The rows are grouped in 3 ways, from coarse to fine. Each group lies inside one group of the grouping before and may be the whole of it. The rows also spread widely along 14 directions, which tell nothing about the answers.
In the rows, 128 means zero.
Known rows, each followed by its group in each grouping:
[139 107 134 132 113 100 130 138 128 211 110 181 171 120 135 154 151  84
 116 108 123 126 122 124 140 167 101 113 133 114 126 124 124 111 159 151] => Q653 Q93 Q954
[131 133 154  72 137 124 127 148 123 141 103 139 135 121 163 137 151 149
 115 140 159 149  77  96  65  93 168 116  80  81 149 122 112 148 151  81] => Q653 Q426 Q183
[141 139  89 109 144 116  95 147 163 155  86 108 164 121 128 160 130 160
 129 153 147 135 104 121 150 142 118 150 131 110 111 127 105 125 129 113] => Q292 Q195 Q711
[151 137  74  92 160 121 128 199 104  99  91  99 159 110 140 172 141 212
 142 159 155  77  81  87 174 153 140 167 110 106 109 148 132 143 144 142] => Q653 Q552 Q948
[127 110 143 115 138  97 134 103 145 165 142 124 132 125 176 147 143 156
 127 174 162 188  81 149 103 130  76 156 109 116  73 156  95 130  70  76] => Q292 Q195 Q899
[ 85 160  82 158 127 127  83 142 111 108 119 128 194 107 161 150 174  95
  78 112 144  94  98 127 208 150 135 105 135  90 123 130  78 115 176  99] => Q292 Q333 Q710
[128  86  70  72 145 157 128 153 121 142 107 105 176 120 139 130 133 148
 154 118 130 145 116 136 122 134 142 137 131 162 120  76 115  60 142 145] => Q292 Q195 Q789
[124  81  60  82 165 138 116 148 130 148 109 126 183 102 133 156 139 154
 155 111 139 166 108 129 123 143 106 145 133 136  91  83 130  99 140 119] => Q653 Q178 Q689
[ 99 174 145 103 132 120 104 160 151 118 100 168 115  64 149 216 158 160
 134 157 153 109  96 125 110 128 189 127 117  81  77 156 135 212 128 130] => Q653 Q178 Q811
[ 98 105 110 122 128 120 105 138 109 109 109 173 152 102 183 202 149  95
 117  82 150  78  79 144 129 172 130  86 124 108 131 132 114 140 172 139] => Q292 Q195 Q711
[111  96 177 168 105 110 103 116 136 154 116 100 114 105 146 168 155 145
 153 136 133 101 101 199  86 126 147 111 120 158  91 146 110  83  93 141] => Q653 Q178 Q689
[105 125 126 141 137 106 114 111 164 103 146 109 168  88 169 143 173 188
 115 126 147 193 122 146 114  88 137 154 100 100  78 146  96 121  88  52] => Q292 Q195 Q899
[130 120 109  62 155 130 119 114 152 143 103 156 195  97 184 158 131 151
 118 113 147 206 100 109  95 136 115 133 103  90 132 115 120 166 140  93] => Q292 Q195 Q899
[116 144 117 118 169 102 120 137 134 134 146 155 185  77 154 142 229 148
 125  99 130 178 151  82 118  49 175 161 100  82  72 112 115  90 131  67] => Q653 Q178 Q811
[ 92 141 120  71 111 154 151 134 135 132 138 191 176  61 166 156 159 128
 119 120 119 176 147 126 121 131 191 129 123 110 100 113 133 160 138 145] => Q292 Q195 Q711
[ 99 114 152 131 102 149 139 160 127 136 117 163 151  92 142 128 154 135
 106  99 100 113 131 149 109 161 148 104 110 102 125 146 142 147 156 159] => Q653 Q426 Q183
[103  93  85 140 146 124 138 143  85  74 145 123 187 116 174 133 173 172
  98  84 134 134  89 126 146 141 119 131  92  94 115 143 107 122 138  70] => Q653 Q178 Q811
[ 93 114 115 116 136 190 101 159 134 112 100  86 103 153 118 104 129 184
 124 117  84 114  97 178  71 151 156 132 107 127 127 143 112 121 106 125] => Q292 Q195 Q711
[149 129 101 135 104  84 113 109 108 200 126 143 141 168 136 185 134  63
 113 152 149 107  77 141 186 168 148 118 136 151 124 135  46  94  99 112] => Q292 Q195 Q711
[119  96 148 119 123 130 101 125 136 127  95  90 129 127 168 150 125 154
 141 134 156 114  69 167  71 122 135 105 107 133 142 125 101  94 130 113] => Q292 Q195 Q711
[152  76 120 136 129  67 143 143 162 155 141 158 137 112 124 179 157 152
 150 106 150 149 141 133 124 110 158 149 119 135  80 136 116  84  79 104] => Q292 Q195 Q899
[141 146 158 122  79 136 166 132  98 123 129  92 156 121 171 125 133 183
 110 179 120 106 107 144 154 152 185 137  95 139 144 177  96 127 103 153] => Q292 Q195 Q711
[124 152 162  75 143 126 123 152 135 144  96 157  84 125 165 183 130 148
 131 176 156 109  58 119  75 147 144 127 100  88 111 171 122 199 111 128] => Q292 Q333 Q710
[ 99 113 109  85 129 160 166 174  55 110 142 138  82 161 162 135 143 143
 122 155 130  71  48 137 116 176 134 132 101 129 114 156 111 139 118 139] => Q292 Q195 Q711
[102  95  70  82 178 165 111 170 115 134 112 143 101 155 129 154 145 138
 143 102 109 108  77 141  90 174 101 142 121 124  91 128 118 124 118 131] => Q292 Q195 Q711
[105 106 107 137 147 134 118 173  54 139 137  93  88 170 136 124 190 117
 144 140 135  51  57 142 120 122 121 132 115 149  94 119  90  36 133 118] => Q653 Q93 Q954
[154 125  90 108 153 139 110 161  98 172  93 108 162 152 132 139 160 120
 140 118 104  66 112 112 155 162 132 143 126 146 135 123  99  55 150 178] => Q292 Q195 Q711
[141 110 182 143 103 127 151 124 121 184 131 104 147 125 154  92 168 146
 133 142  97 120 143 153 102 122 134 142 107 148 121 151 118  47 108 167] => Q292 Q195 Q711

New rows. What belongs after each?
[144 150 121 151 115 127  90 129 139 178  91  50 151 167 124 112 122 146
 108 187 131 114  84 153 165 153 123 139 126 137 137 151  63  85 103 114] => Q292 Q333 Q710
[131 149  86 151 139 141 110 140 111 161 122 107 183 151 131 106 176 133
  92 114  77 113 134 123 186 166 117 157 121 116 119 156  83  84 124 135] => Q292 Q195 Q711
[109 101 129 103 141 122 150 181 101 148 131 163  94 106 143 162 168 133
 147 146 145  84  88 130 111 146 107 132 120 121  68 139 142 121 133 154] => Q653 Q426 Q183
[104  64  73 122 150 144 108 140 126 121 113  95 180  94 144 148 143 166
 156  99 133 142 107 171 123 152  88 130 135 151  87  94 129  76 139 130] => Q653 Q178 Q689
[138 116 115 101 115 124 168 187  79 142 126 140 102 183 136 117 115 139
  98 178 153  80  51 104 151 177 127 127 106 103 152 163 110 140 126 114] => Q292 Q333 Q710
[ 78 121  95  43 149 185 141 151  81  97 123 132 142  96 189 152 140 157
 129 150 140 138  54 141  98 170 112 125 106 118  95 122 123 183 149 135] => Q653 Q426 Q183
[140 158 120 134 133  91  94 130 122 123 100 109 156 118 179 201 149 144
 117 159 170  83  67 125 172 156 126 129 115 106 119 168  79 145 127 115] => Q292 Q195 Q899
[118 125  72 112 167 102 101 136 132  66 119 107 187  83 182 196 161 178
 129 119 182 130  81 117 163 119 134 140 112 100  91 137  92 133 132  76] => Q292 Q333 Q710
[100 135 129  93 138 135 121 157 145  65 103 145 179  40 196 181 159 194
 132 113 159 124 113 118 112 125 151 126 103  83 112 139 153 174 169 137] => Q292 Q195 Q899
[125  90 133 119  79 112 167 162  87 118 144 158 109 141 139 160 129 121
 125 123 146  80  92 148 128 140 224  98 108 147 146 133 105 103 117 131] => Q292 Q195 Q711
[107  91 166 117 111 121 159 131 127 128 144 115 106 137 170  98 135 179
 115 162 157 166  75 154  62 108 109 132  88 103 117 150 119 120  94  67] => Q292 Q195 Q711
[154 106  78  92 161 113 145 178 118 146 116 175 152 118 117 187 162 149
 141  91 111 106 127  98 150 165 154 153 113 119  91 146 125 138 122 156] => Q653 Q426 Q183
[142 113  84 108 156 103 112  98 111 115 132 106 209  92 185 195 174 150
 135 103 146 157  99 133 157 128 142 141 103 141  87 131  65 107 109  98] => Q653 Q426 Q183
[121  96  99 133 138 113 143 167  52 119 139 162 111 171 161 163 171  96
 112  94 134  31  62 118 150 175 129 113 105 119 132 157  96  94 144 131] => Q292 Q195 Q711
[117 143 162  96  91 101 151 143  94 197 130 193 120 128 163 155 138  75
 102 183 170 128  65 107 124 144 143 103 118  93 130 131 118 159 146 114] => Q653 Q552 Q948
[ 78 130 178 139  79 131 153 140 118 160 137 164 191  36 186 113 171 123
 108 158 143 140 139 140 138 137  93 108 134  95 101 123 172 123 189 167] => Q653 Q178 Q689
[142 125 210  98  80 129 196 153 105 149 130 111 135 117 183  70 137 188
 114 200 148 137 103 115  84 103 148 135  81 111 157 155 142 107 131 136] => Q292 Q195 Q789
[118 108  66  84 150 130 137 185  96 163 124 150 160 111 127 141 157 124
 143 142 146 121 105  99 159 141 116 145 141 127  88  87 140  88 162 145] => Q653 Q552 Q948
[106 105 182 155  92 117 109 118 139 195 106 127 133 111 167 138 135  87
 126 160 146 101  94 182 109 162  79  89 144 137 115 136 119  85 141 167] => Q292 Q333 Q710
[143 127  96 120 133 118 161 171 111 115 139 121 194  92 136 122 178 193
 116 125 118 132 148  97 183 126 157 167 102 107  97 149 121 110 129 125] => Q653 Q426 Q183
[131  55  76  82 164 116 149 137 134 138 136 161 194  91 165 157 155 149
 153  79 140 182 131 121 114 137  91 148 121 135  89  96 137  84 131 122] => Q292 Q195 Q899
[136 120 143  88 136 126 169 155  76 159 130 143 136 149 181 112 157 126
 113 163 144 103  74  95 123 147 100 135 101 103 134 151 121 110 142 134] => Q292 Q333 Q710
[111 133 123  91 168 136 130 156  99 137 132 154 117 138 165 128 193 129
 123 118 128 113  91  97  88 107 127 147  96  89 105 136 114 104 138 103] => Q292 Q195 Q711
[115  74 112 100 159 155 145 175  98 108 126 120 161 112 160  92 187 166
 147  73 111 108 131 118  77 102 132 136 101 125 126  98 149  35 170 144] => Q292 Q195 Q711
[153 122 131  91  99 133 160 162 123 134 104  99 171 116 140 110 114 198
 113 169 144 141 102 116 136 139 162 135  95 114 158 139 120 138 138 124] => Q653 Q426 Q183
[126 134  91  96 135 110 157 162 118 192 158 163 118 120 107 148 173 121
 135 176 134 151 120 113 164 128 140 170 135 133  41 126 104 111  84 118] => Q653 Q426 Q183
[123  89 145 114  86 127 169 113 113 117 123 165 200  96 205 151 108 149
  94 104 132 144  98 150 129 201 114  97  99 104 169 164 131 181 151 146] => Q292 Q195 Q711
[153 137 124  98 138 129  94 156 119 181  74 106 110 161 115 169 125 137
 142 162 133  86  67 127 108 152 162 127 117 132 140 131 100 123 122 136] => Q653 Q178 Q689
[115 121  93  99 124 156 105 163 160 141  86 114 191 111 125  98 118 160
 109 124 131 165 126 123 123 134 132 125 128  99 157  89 132 113 175 111] => Q292 Q195 Q899
[121  91 120 118 117 130 119 148 125 165  92 160 150 154 153 134 106 106
  96 108 135 118  74 138 112 201  73  95 119  95 170 133 124 145 167 126] => Q292 Q195 Q899
[125 104 142 150  87 106 132 115 134 119 130 135 173 107 161 156 141 139
 108 101 133 131 120 158 134 133 185 105 106 126 143 145  95 112 119 111] => Q292 Q195 Q711
[ 98 113 139 131  70 133 151 136 145 134 137 127 199  96 155  67 126 151
  78 145 153 197 131 139 136 112 136 111 117  93 157 102 127 108 160  77] => Q292 Q195 Q899
[110 122 105 126 108 117 153 179  95 118 150 110  99 144 130 127 148 160
 122 188 163  95  80 133 161 127 149 149 120 131  94 140 101  94 102 101] => Q292 Q195 Q899
[165  80  95 102 140  67 148 162 136 182 130 176  90 156 108 204 130 120
 161 141 165 110  91 120 135 147 138 149 131 143  85 137 107 105  76 118] => Q292 Q195 Q711
[ 92 165 116  94 130 154 104 135  87  93 115 119 190  90 202 135 182 120
 103 124 150 111  91 108 134 103 173 106 104  95 151 103  95 110 197 111] => Q292 Q195 Q711
[143 106  92  67 146 130 174 169  77 104 145 121 108 149 149 156 153 179
 154 148 143 100  82 110 122 120 193 163  94 148 103 141 100 102  87 123] => Q292 Q195 Q711
[161 114 123 118 135 120  84 102 155 162  74  91 190 117 156 179 133 143
 150 103 119 125 120 154 117 143 156 123 119 157 143 125  86  82 123 156] => Q292 Q195 Q711
[139  82  61  75 127 121 154 157  92 154 129 160 164 136 128 173 116 120
 135 116 141 143  90 123 153 169 164 126 128 150 122  97 111 120 124 127] => Q653 Q552 Q948
[133  88  94 131 123 115 124 139 137 135 103 138 181 126 153 157 116 143
 108 100 138 126  97 142 151 190  93 116 121 111 140 141 113 132 140 122] => Q292 Q195 Q789
[121 160 166  55 136 147 144 112  88 165 135 140 121 142 194 131 162 110
 116 174 133 155  69 113  73 109 176 130  87 115 128 139  82 139 104 109] => Q292 Q333 Q710
[ 91  85  78 166 107  96 155 184 110  92 165 172 174  74 133 150 182 134
 106  88 153 103 134 129 200 141 131 120 131 102  76 128 134 101 159 110] => Q653 Q426 Q183
[117  70 141 121 123 121 191 133  94 135 167 170 124 125 175 141 157 149
 128 113 111 128 105 154 105 173  97 143  99 131  83 178 131 126  83 145] => Q292 Q195 Q711
[107 132 107  63  97 185 154  98  86 145 122 136 224 107 206 119 113 117
  93 137 106 174  98 149 147 204 123 109 115 134 164 121 100 159 157 163] => Q292 Q195 Q711
[128 180 130 124 129 116  76 142 135 168  79 108 135 111 138 191 147 132
 127 187 152  88  75 129 154 150 138 130 131 107 106 148 100 152 133 136] => Q653 Q178 Q689
[ 96 105 122 118 131 151 158 174 113 103 117 146 186  59 174 130 155 194
 121 121 120 119 120 130 133 177  74 139 115  87  94 154 181 161 170 169] => Q653 Q178 Q811
[118 149 138 141 123 134 112 155  98 121 118  84 110 128 156 155 165 160
 136 169 127  49  86 154 146 150 149 141 116 144  97 169  95  97 109 164] => Q292 Q195 Q899
[137  52 125 151  86 104 153 170 105 167 126 131 145 141 115 115 120 127
 127 116 140 103 107 152 132 152 133 103 128 150 147 110 135  51 144 140] => Q653 Q552 Q948
[ 89 154  57  85 177 145 120 137 117  98 150 164 181  85 169 178 193 139
 113 106 116 161 121 111 170 143 146 164 121 100  49 141  96 160 111 105] => Q292 Q333 Q710
[ 64 123  92 147 109 143 130 147 112 164 163 151 188  68 140 105 199  85
 109 128 116 150 152 154 186 136  96 127 158 129  53  93 118  66 159 141] => Q653 Q426 Q183
[126  81 136 142  78 109 149 156  90 183 135 106 117 179 134  83 120  96
 111 176 168 100  70 149 137 139 106 102 129 147 158 102  98  34 143 105] => Q292 Q195 Q899
[135 155 138 135  87 128 137 165 107 143 113 118 161 137 135  97 149 138
  88 152 127  92 118 105 164 125 185 121 109  99 175 138 105  97 160 125] => Q292 Q195 Q711
[103 121  98 154 114 124  73 133 165 144 108 128 162 131 104 145 143 101
 102  87 121 140 127 157 137 116 205  98 134 122 137 102  76  86 128  82] => Q292 Q333 Q710
[ 89  98 146 135 130 131 109 179 106  98 127 130  71 137 128 140 175 137
 127 101 140  76  75 152  57  89 195  99  93 111 116 128 108  94 132  85] => Q653 Q426 Q183
[117 116 169 170  76 111 107 136 134 115  97 110 167  84 158 164 131 155
 115 120 141  89 108 171 130 142 182  87 114 124 147 147 121 124 149 146] => Q653 Q552 Q948
[122 122 111 127 191 125  98 178 145 115 103 105 112 128 142 141 180 197
 141 122 130  98  96 116  95 121  83 169 104  87  79 161 130 111 119 109] => Q292 Q195 Q899
[148 110 125 119 129 114 158 143  58 143 142 127 168 119 172 150 189 125
 133 119 117  75 109 119 162 149 149 135 102 153 110 148  96  70 134 170] => Q653 Q426 Q183
[126 106 175 103  96 111 142 128 119 162 117 161 135  98 180 172 144 103
 143 138 156 109 101 147  91 128 167  96 118 143 129 122 122 102 140 161] => Q292 Q195 Q789
[135 119 108 120 137 154  85 123 146 148  76  70 169 163 145 115 105 170
 106 126 110 143  83 157 111 176 101 129 108 120 164 141  87 122 123 108] => Q292 Q195 Q899
[121  64  60  97 152 141 163 186 111  80 135 150 197  90 133 131 160 189
 129  55 116 141 140 114 138 141 149 140 103 113 113 113 145 110 155 123] => Q653 Q426 Q183
[124 139 118 164  88  96 108 121 154 163 119 136 178 126 132 137 136 110
  83 132 140 147 121 138 175 140 152 114 128 100 141 135  81 116 131  83] => Q292 Q195 Q711
[ 87  82  69 147 129 105 135 205 126 118 149 178 115 106  92 154 171 124
 123  98 154 100 115 131 159 130 134 124 140 105  66 110 135  99 145  97] => Q653 Q426 Q183
[130 143 161 123 124  96 124 167 146 132  93 123 127 102 170 149 141 176
 121 189 190  96  72 106 119 122  89 133 108  66 124 160 141 148 158 109] => Q292 Q195 Q711
[120 120 117  99 102 117 107 110 155 152 114 157 191  90 155 171 135 103
 121 105 146 179 129 141 121 117 198 101 127 129 143  87  97 114 142 110] => Q292 Q195 Q899
[154 132 117 131 127 141 111 173 142 118  75  93 186 131 128 110 133 197
 105 105 102  98 133 109 140 148 166 137  99  97 182 149 121 113 158 141] => Q292 Q195 Q899
[109  97  76 127 134  98 135 130 107 116 154 119 163  92 162 184 162 144
 135 144 169 138  84 155 179 145 103 141 128 143  51 131  86 109 103 100] => Q653 Q426 Q183
[124  87  82 144 107 127 125 180 140 166 118 130 162 133  84 102 142 123
 126 105 121 114 151 135 161 129 153 126 148 138 131  84 124  29 154 134] => Q292 Q195 Q711
[ 96 143 148 128 134 126  94 138  89 189 120 127 111 159 156 112 173  74
 101 158 147 117  54 125  94 113 106 108 115  97 122 114  91  89 151  82] => Q653 Q552 Q948
[138 133 103 121 138 112 100 168 186 102  88 119 161  98 113 164 139 205
 129 110 143 139 134 114 123  99 196 145 108  88 126 133 120 136 127  88] => Q292 Q195 Q711
